Every row belongs to one group in each of 4 separate groupings. Each group adds its own fixed numbers to the row, and there is some noise. The rows also spread widely along 12 directions, which tell nothing about the answers.
In the rows, 128 means zero.
Known rows, each followed by its group in each grouping:
[111 108 151 100  79 146 143 179 130 124 121 119 131 162  69 119 123 110
 178  91 173  92  72 100 106 111]
(3) (0) tipo (1)
[144 151 184 119 191 152 142 102 112  75 113 174  92 136 141 132  74 141
 139 128 167 123 142 133  63 118]
(1) (0) Sigu (3)
[108 108 117 139 119 197 149 100 147 147 174 132 178 130 181 138  99 115
 124 108  82 151 131  96 118 145]
(0) (2) Sigu (5)
[160 142 201 138 134 149 156 115 148 143  98 151 142 133 142 140  72 118
 179  86 127 159  89 136  85 102]
(1) (3) dat (2)
[158  84 123  91 134 121  92 137 116 155 165  92  89 107  95 118  81 149
 114 124 132  94  81  70 136 116]
(2) (1) dat (1)
[126  97  95  90 131 162  96 132 102 125 147  85 114  95 135 145 122 129
 129 130  91 118 132  64 155 131]
(2) (1) sonib (0)
[150 135 172 153 180 143 151 163 124 108 134 130  93 153 121 140 110 141
 157 151 162 135 153 154 134 111]
(0) (3) sonib (3)
[105 151 131  83  98 188 119  52 145 173 129 178 122  77 150 124  95  99
 115 124 114 151 132  93 107 139]
(3) (2) tipo (4)
[176 160 131 130 157 137 133 109 125 142 132  94 133 115 121 152  51 171
 157  62  96 144 116 126 145 116]
(1) (0) sonib (0)
[100 152  79 144  79 137 157 115 144 180 140 154 135 132 130  93 121 152
  78 124 121 113 142 122 161 159]
(1) (2) dat (5)
[135 116 106 111 128 167 109 142 122 165 145 126 112 101 153 134 147 111
 128 144 100 123 127  85 168 120]
(0) (1) Sigu (4)
[141 172  85 130 149 111 152 122 118 179 134 127 119  98 108 122  93 208
  86  88 121 161 116 142 129 162]
(0) (1) sonib (2)
[112 145  97 136 144 143 156 151 153 138 179 114 139 162 107 133 107 179
 111 128 150 112 147 143 137 138]
(0) (3) dat (1)
[100 145 142 115 150 163 170 122 167 147 133 127 160 147 131 156 154 122
 157 126 140 122 104 120 138  92]
(2) (0) Sigu (0)
[106 112 178  97 115 173  96 142 102 116  92 130 100 101 135 124 116  90
 182 143 119 153 132  91 120 139]
(1) (0) sonib (4)
[ 90 104 137 103 145 159 131 128 138 147 145 121 129 114 116 146 157 123
 147 168 161 128 139 102 139 124]
(0) (1) tipo (3)
[145 162 123 197  72 171 162 155 138 186  89 145 142 130 191 116 144  89
 156 104  84 125 119 127 219 116]
(1) (1) sonib (1)
[120 104 116 164 123 150 131 149  91 120 113 106 113 124 159 104  93 139
 134 115  99 143 138 109 127 158]
(1) (1) Sigu (0)
[144  47 114 111 158 137 125  73 136 129 187  93  92 105 141 101  86 140
  71 160  97  70 103  45 129 125]
(2) (3) Sigu (0)
[148 144 106 121 135 127 120 140 112 130 121 137  89 113 119 119 114 152
 113 126 140  97 135 113 142 133]
(1) (1) tipo (1)
[106 138 121 131 128 149 160 105 139 151 119 125 134 105 123 136 126 150
 128 119 139 149 138 125 138 154]
(0) (1) Sigu (5)
[153 175 111 207  86 101 151 221  85 147  84  96  88 157  96  92  89 182
 148  75 146 132 142 180 178 157]
(1) (1) sonib (1)
[ 97 141 139 142  94 169 153 128 124 141 116 153 138 142 143 102  98 118
 131 115 119 131 128 120 112 152]
(1) (0) sonib (2)
[107 152 109 134 153 147 158  97 139 155 131 133 117 101 146 118 141 152
 107 138 113 128 132 116 157 143]
(0) (0) Sigu (4)
[127  92 129 129 168 149 131 122 148 149 168  67 115 113 121 164 142 136
 151 156 131 111 150 112 205 111]
(0) (1) Sigu (1)
[ 94 119 106  94 134 177 144  75 143 126 150 139 168  99 166 146 133 129
 100 128  92 130 125  86  90 148]
(2) (3) Sigu (2)
[109 144 166 108 147 180 121  94 145 155 137 135 132 108 147 154 111 111
 148 131 127 168 139 119 121 118]
(2) (2) Sigu (4)
[121 178 150 136  19 204 134 134 144 176  81 221 118 143 182  90  90  50
 140 115 122 139 129 129 127 112]
(1) (2) dat (0)
[134 128 132 112 112 123 122 146  87  97  90 114 106 110 100 102  78 157
 149  76 123 115 106 100  82 156]
(1) (0) tipo (4)
[135 138 106 102 172 149 139 137 122  38 128  65 112 111  99 186 133 174
 163 117 129  93 195 130 157 143]
(0) (3) sonib (1)
[ 68 158 102 140 133 150 152 142 122 132 125  99 139 125 107 132 112 179
 150 106 142 182 157 158 124 181]
(0) (0) Sigu (1)
[ 91 167 174 169 111 179 158 100 141 152  68 123 131 102 156 133 100 116
 182 117 138 190 141 152 139 151]
(2) (1) sonib (1)
[161  93 132 119 134 143 109 167 149 178 223 129 100 179  99 114  76 135
  86 158 172  56 104  84 149  93]
(1) (1) sonib (1)
[148 130 159 105 118 134 159 121 148 153 135 183 119 147 117  96  98 123
 102 107 155  88  47  90  77  98]
(2) (0) Sigu (5)
[134 136 167 112 141 160 151  99 146 128 120 184 123 122 151 118  98 116
 116 134 144  92  88  82  74 110]
(1) (1) dat (4)
[ 82 131 105 161  83 144 152 168 120 140 105 118  93 139 133  85 182 116
 128 157 125  85 145 121 193 148]
(2) (0) Sigu (4)

New rows, each followed by its group in each grouping:
[166 164 139 122 211 122 130  75 132 162 151 122 113 103 126 159  80 188
 138 116 119 149 132 137 152 111]
(1) (0) dat (3)
[107 134 139 162 138 138 147 180  95 120 113 132  87 150 133  89  99 152
 116 139 154 147 125 130 100 147]
(2) (1) sonib (0)
[154 116 124  64 160 133  88 145  97 164 148  95 145  82  98 153  83 172
 139  71 101 173  53  68  79 130]
(2) (1) sonib (4)
[108 140 100  85 126 144 137  45 143 137 167 160 113 110 104 111  81 162
  70 143 164  78 153 104 107 147]
(1) (0) Sigu (3)
[ 83  82  84  57  63 160  95 121 138 199 208 130 129 123  71  94  61 149
  65 132 165 117 106  71  89 151]
(0) (1) Sigu (0)
[117  90 128 148 146 126 143 150 145 193 188  95 108 151  96 110 130 155
 116 166 147 101 120 113 197 118]
(0) (0) sonib (3)
[ 95 103  86 145 159 147 151 104 116 135 159  72 187 113 155 148 101 189
 122  87  71 150 126  96 114 175]
(1) (1) dat (2)
[136 134 131 161  89 163 159 148 141 142 134 134 142 155 139 111  84 129
 126  96 137  94 105 109 129 129]
(1) (1) sonib (1)
[ 98 124  68 128  96 138 143 153  98  97 134 125 139 135 133 106 114 173
  98 102 109 103 132 103  90 172]
(2) (3) dat (3)
[161 166 149  81 139 140 119 143 128 170 126 127 135 125  88 168 112 144
 174  85 142 148  92 124 135  89]
(2) (0) sonib (3)
[ 91 147 176 144 141 167 161 135 150 146 137 164 111 168 138 113 123 113
 136 168 166 122 127 145 116 108]
(2) (0) dat (2)
[ 58 120 160 140  98 157 178 133 160 230 145 178 153 162 112  93 146 114
 105 160 197 157  81 134 101 129]
(3) (1) Sigu (2)
[ 98 136 110 128 140 148 142 132 113 106 108  93 146 111 138 143 154 154
 168 111  91 119 137 107 156 146]
(1) (0) dat (4)
[ 94 170 131  78 116 155 144 105 143 117 114 178 134 129 113 122 118 141
 119 122 159 104 119 110  74 135]
(1) (0) dat (4)
[192 123 117 107 145 129 119 143 125 118 163 101  98 131 100 141  84 154
 111  85 121  64 100  90 144  93]
(2) (2) sonib (1)
[ 97 118 124 127 110 143 158 147 174 189 171 133 119 159  97 108 129 138
 104 166 177 116 127 131 150 115]
(0) (3) Sigu (0)
[140 137 134 154 190 148 141 140  88  50  86  91 101 115 163 161 128 142
 172 109  94 144 192 141 147 137]
(1) (2) Sigu (0)
[142 133 168 139 130 133 151  84 130 168 101 152 115 102 131 106  83 134
 121  93 133 159 102 128 102 132]
(1) (2) Sigu (2)
[149 125 134 130  83 140 141 120 147 190 152 171  99 140 119  80  80 127
  79 133 158  91  94 108 115 113]
(2) (3) Sigu (3)
[154 150 108  85 142 141 120 128 134 183 172 134 115 123  97 138 117 148
 115 112 122  99  97  96 161 103]
(3) (0) sonib (4)
[110 150 114 161 135 155 151 155  71  90 111 160 104 146 166  92  74 148
 121  93 102 157 135 134  56 174]
(3) (0) tipo (2)
[131 135 137 144 199 121 132 121  97 127 140 122  95 114 122 125  96 184
 112 133 140 166 155 138 117 153]
(1) (2) sonib (3)
[ 60 133 148  81  72 215 114 140 166 153 132 154 140 142 143 150 181  47
 185 176 148 115 138 102 170 103]
(2) (0) dat (1)
[148 164 145 117 114 135 125 156 136 194 145 150 100 148  97 124  87 141
 125 107 157 143 110 156 131  97]
(2) (2) dat (2)
[ 94 158 122 164 143 139 180  75 145 191 102 137 165  95 158 127 140 166
 128 122 119 175 120 132 150 152]
(1) (1) dat (3)
[118 131 125  50 135 174  58 146 115 135 172 146 103 108 106 148  58 135
 133 140 147 182 152 110  70 147]
(0) (3) tipo (1)
[102 107 155 120  83 170 148 138 175 148 166 123 141 162  96 120  99 110
 129 141 175  85 105 105 123 113]
(2) (3) sonib (1)
[128 147 125  87 180 150  93 127 111 163 134 173  92  87 162 132 133 125
 112 179 101 194 140 103 128 132]
(1) (3) sonib (0)
[115  79  74  83 136 120 126 129 122 151 158 113 157 105 112 128 168 164
  91 109  89  97  79  61 134 137]
(1) (2) dat (2)
[ 77 162 102 131 230 137 163  81 132 117 144  67 161  95 127 181 149 213
 146 134 104 192 171 141 156 174]
(2) (0) sonib (5)
[ 92 102 136 137 165 191 120 152 133 134 168 120 131 136 182 151 143 106
 158 166 100 169 151 115 157 133]
(0) (2) dat (1)
[ 92 154  94  31 132 189  81 117 130 110 129 108 136  73 126 208 192 115
 171 157 114 125 181  90 170 118]
(2) (1) dat (4)
[156 121 161 121 125 114 123 131 133 186 140 124  78 131  78 106  87 134
 137 127 157 110 110 126 157 102]
(1) (0) tipo (2)
[ 95 123 177 127 125 166 147 102 143 129  84 149 106 100 142 126 157  85
 154 177 161 119 135 103 150 127]
(1) (1) sonib (1)
[148 171 138  83 148 156 147 110 146 111 139 167 148 145 117 152  60 160
 120  84 153 132 116 125  39 110]
(1) (3) Sigu (0)
[156 115 151 212  84 136 168 116 135 167 111  79 111 134 129 101  71 133
 148  82 103 103 141 144 207 134]
(1) (2) sonib (2)
[108 113 122 140 128 152 134 122 103 152 161 127 107 133 137  81  65 151
 101 118 109 137 107  90 100 167]
(3) (0) sonib (4)
[118 144 119 112 173 127 135 103 142 197 134 129 130  97 127 152 160 156
 125 151 129 149 126 125 173 122]
(1) (1) dat (2)
[107 126 124 121  99 155 141 123 148 163 139 101 128 138 114 130 120 123
 150 122 130 110 122 115 169 113]
(2) (0) Sigu (0)
[106 194 131 114 132 179 165  99 162 125 120 150 150 121 128 172 125 146
 144 124 154 141 183 151 136 138]
(0) (1) sonib (5)
[140 150  76 125 179 130 150 144 132 140 170  83 166 133 117 167 118 199
 116  75 109 119 105 110 130 122]
(2) (1) tipo (1)
[ 87 135 136  92 129 179 148  84 161 120 133 134 177 121 130 151  88 137
 136 112 131 149 127 104  60 139]
(1) (3) tipo (0)
[131 133 149  56 137 170  88 167 120 157 145 167 132 118 128 155 123 105
 147 131 125 175  96  98  78 106]
(2) (3) sonib (2)
[135 141 122 118 126 174 122  97 143 160 165 108 141 122 143 159  85 131
 135 100  94 135 144 125 149 116]
(2) (2) dat (2)
[ 72  71 180 109 134 151 132 133 186 210 201  66 141 165  66 133 121 130
 161 172 179 111  86 100 165  93]
(2) (0) dat (4)
[180 161 102  99 122 117 108 163  91 150 128 132  84 125  77 148 114 162
 142  94 155 116 143 139 158 108]
(3) (1) Sigu (3)
[ 98 134 140 118 107 167 119 126 140 170 144 119 130 120 110 127 103 131
 136 132 137 144 147 119 152 140]
(1) (2) sonib (4)
[122 130 125  97 167 141  96 140  64  58  76 104  96  86 131 160 139 149
 198 119 102 157 175 116 136 153]
(1) (0) dat (3)
[163 119 125  84 132 139 116 123 132 161 147 134 127 103 113 144 101 142
 134 106 126 122  90  87 128 112]
(0) (1) dat (5)
[136 153 151 127 100 168 113 155 142 179 133 129 106 147 128 139  96 104
 161 121 133 146 137 138 170  90]
(2) (2) dat (0)
[144  56 124  82 120 148  97  83 160 214 207  88 139  89 104 138  78 138
 122 124  94 133  83  66 148 119]
(0) (3) dat (2)
[142 100 132 146 162 150 150 105 151 144 168 119 158 129 161 125  84 146
 113 109  89 122  85  82 102 128]
(1) (3) tipo (1)
[102  78 147 112 125 180  97 113 140 156 184  58 132 121 120 140  47 133
 155 135 108 171 144  99 130 144]
(2) (3) sonib (0)
[137 155 125 105 119 151 130 109 153 189 139 160 120 119 119 128 112 126
 110 124 142 133 128 127 150 104]
(1) (2) Sigu (0)
[119 161 130 180 169 166 189  92 157 164 127 135 146 126 185 139 113 143
 122 111  96 173 143 151 155 125]
(0) (2) Sigu (0)
[134 105 139 139 121 129 139 125 129 188 147 106 120 126 107 111  84 153
 115 108 138 134  90 114 128 123]
(2) (1) Sigu (2)
[ 90  99 157 131 164 159 129 132 140 162 156  94 173 131 137 148 104 148
 167 122 128 185  96 106 109 142]
(1) (1) dat (1)
[119 129 135 119 142 152 129 129 148 174 158 113 132 143 106 140  86 145
 136 133 152 138 127 122 134 114]
(1) (1) tipo (0)
[142 104 163  83 155 154 111 145 148 196 186 114 135 128  89 163 101 134
 145 134 157 146  98 105 133  92]
(0) (1) sonib (2)
[140 181  97 144 159 126 115 217  70 122 112 160  85 141 143 124 123 178
 138 126 127 187 167 169 120 152]
(0) (3) dat (3)
[166 105 103  82 176 129 108  88 117 116 162 104  93  97 115 139  88 161
 108 122 106  84 131  76 144 114]
(1) (0) Sigu (0)
[150 149 111  92  86 153 107 186  74  94  97 185 117 127 139 113  96 125
 117  67 105 128 108 100  57 144]
(1) (2) sonib (2)
[161 138 149 130 157 192 120 108 141 139 154 107 134 114 183 168  86 110
 160 123  70 140 141 103 153 106]
(2) (3) sonib (4)
[106 130 123 111 139 163 116 110 138 148 169 141 117 130 134 122  94 134
 122 157 132 118 138 106 139 134]
(1) (0) dat (1)
[123 125  91 100  76 174  76 149 104 151 143 143  96 107 139 121 100 106
 124 140 120 122 163  97 157 147]
(1) (1) Sigu (1)
[ 92 124  87 152 165 149 145 125  93  86 116  79 149 109 161 139 115 178
 137  93  73 176 171 124 124 183]
(1) (2) Sigu (0)
[106 119 168 151 133 186 130 166 125 157 125 152 113 150 185 133 151  76
 165 177 121 150 139 125 150 106]
(2) (1) dat (2)
[103 125 145  96 136 188 135  79 170 166 163 106 148 102 124 164 111 128
 136 148 141 128 145  97 151 125]
(0) (1) sonib (4)
[120  75 169  89 252 173 116  70 132 108 177  68 146  91 156 196 129 132
 171 154  79 155 122  73 127 113]
(2) (0) sonib (2)
[146 139 156 115 114 178 128 109 154 157 139 148 112 123 140 139 104  94
 151 135 121 116 132 107 146  97]
(3) (3) tipo (4)
[110 127 173  62  99 200 101  86 186 229 155 146 156  90 117 163 107  76
 167 132 133 177  99  95 139  94]
(0) (2) tipo (4)
[119 128 135 142 119 125 178 108 162 169 143 126 117 151 107  86  92 153
  98 119 149  80  77 110 130 110]
(2) (0) dat (0)
[ 25 160 104 150  63 220 166 115 125  96 107 176 124 125 193  78 126 105
 103 168 120 127 192 114 103 204]
(0) (0) sonib (4)
[145 113 119  94 166 151 117 128 100  96 155  85 128 118 111 152  88 159
 159  84 106 123 113  91 114 135]
(3) (0) sonib (1)
[ 69 176  85 141  24 168 151 114 142 163 111 185 112 132 123  77  97 135
  95 146 165 128 188 156 130 177]
(0) (3) dat (3)
[ 99 119 141 107  85 153 146  86 147 134 127  98 128 110  87 122  89 135
 142 113 144 104 122  98 130 152]
(2) (0) sonib (5)
[151  89 171 136 125 167 146  76 166 158 172 117 126 129 146 115  41 114
 113 125 116 105  85  82 108 106]
(2) (3) sonib (0)
[124 179 138 137  97 155 143 135 128 169 105 145 118 128 127 122  93 138
 131 101 150 146 125 145 121 128]
(2) (1) Sigu (4)
[119 165 130 128 136 152 137 149 137 195 156 152 124 155 128 128 115 140
 120 127 136 151 121 145 135 112]
(2) (0) Sigu (2)
[147 137 127 132 119 152 144 119 124 163 125 148 115 122 132 133 130 123
 139 120 141 115 129 121 152 108]
(3) (1) Sigu (3)
[169 141 133 106 103 161 119 125 148 198 163 162 118 123 127 128  71 124
 115 114 133 130 107 104 141 109]
(0) (1) sonib (5)
[116 173 128 120  88 174 170 106 146 117 105 146 145 141 113 147 100 130
 149  83 167 105 139 141 108 127]
(3) (1) Sigu (1)
[107 136 131 127 154 157 142 135 120 131 109 105 148  99 135 157 129 148
 168 103 116 177 127 119 133 153]
(0) (1) sonib (1)
[145 116  90 123 109 119 114 112 135 241 172  71 146 102  92 133 105 164
 137  83  97 147  88 103 204 121]
(2) (0) Sigu (3)
[138 149 126 115 131 146 127 112 140 155 140 105 134 115 100 153  82 159
 148 100 155 134 138 131 141 128]
(1) (1) Sigu (1)
[ 81 144 144  92  67 181 113  68 131 150  78 140 126  72 121 139 128  90
 181 132 139 160 167 121 152 152]
(1) (0) Sigu (3)
[113  90 130 106  78 196 101 161 114 133 125 123 152 117 170 143 136  67
 172 112  89 132  93  63 130 118]
(2) (1) Sigu (1)
[161 147 114 127 147 165 147  79 145 129 147 131 125 120 169 144  72 140
 109  92  88 102 125 107 136 101]
(2) (2) dat (0)
[123 116 123  83 119 128 101  94 113 153  88 145  62  40 117 105 164 112
 109 174 133 117 126  77 181 149]
(1) (1) sonib (1)
[156 122 121 143 141 140 141 125 126 155 151 109 130 135 129 142 101 150
 129 100 130 108 113 113 142 103]
(2) (1) Sigu (3)
[130 179 105 142  85 145 170  78 158 163  83 119  92  95 120 131 131 132
 124 130 144  86 175 150 222 115]
(2) (1) Sigu (0)
[ 99 149 122 113  91 144 108 195  99 202 119 177  87 141 111  90 125 125
 131 149 163 180 108 134 129 131]
(3) (1) dat (0)
[115  89 174 106 154 170 130 111 141 127 168 123  98 139 112 128  80 114
 136 172 160 130 137 106 102 114]
(3) (3) sonib (0)
[116  75 210 110 204 140 158 124 169 152 155  90 153 138 104 164 154 123
 170 159 155 135  68 102 116  86]
(2) (3) sonib (2)
[110 134 140 118 190 128 152 145 141 109 140 118 124 141 118 151 146 164
 138 143 154 128 118 127 110 121]
(2) (3) dat (1)
[ 85 142 153 133 124 171 194 102 178 161 129 154 180 140 136 144 132 131
 132 119 151 154 113 139  94 130]
(0) (3) Sigu (2)
[ 94 147 124 117 155 179 151 109 138 108 131 124 170 127 147 177 144 144
 158 134 132 125 169 120 132 127]
(1) (1) dat (3)
[127 174 141 100 136 115 144 102  93 111  65 188  76  69 109  89  86 172
  91 101 157 180 121 133  52 183]
(0) (2) sonib (5)
[121 137  91  96 155 146 127 122 108  69 112  53 145  94 111 185 129 182
 170  82  98 113 157 105 143 146]
(2) (1) dat (4)
[176 121 181 143 127 134 115 155 116 182 113 152  74 128 124 112 105 100
 151 149 158 120 110 115 166  86]
(1) (1) sonib (3)
[142 123 105 129 127 123 147 106 131 155 139 113 125 110 115 126 114 165
 107 105 120 110 113 110 141 132]
(2) (3) Sigu (3)
[170 143  98 107 111 138  87 172 107 160 154 154  81 135 129 127 116 128
 117 150 111 110 158 122 169 113]
(1) (3) dat (2)
[121 150  58 143 143 115 158 138  88  93 115 110 145 124 124 124 123 205
 114  68 101 109 141 121 119 172]
(1) (0) Sigu (3)
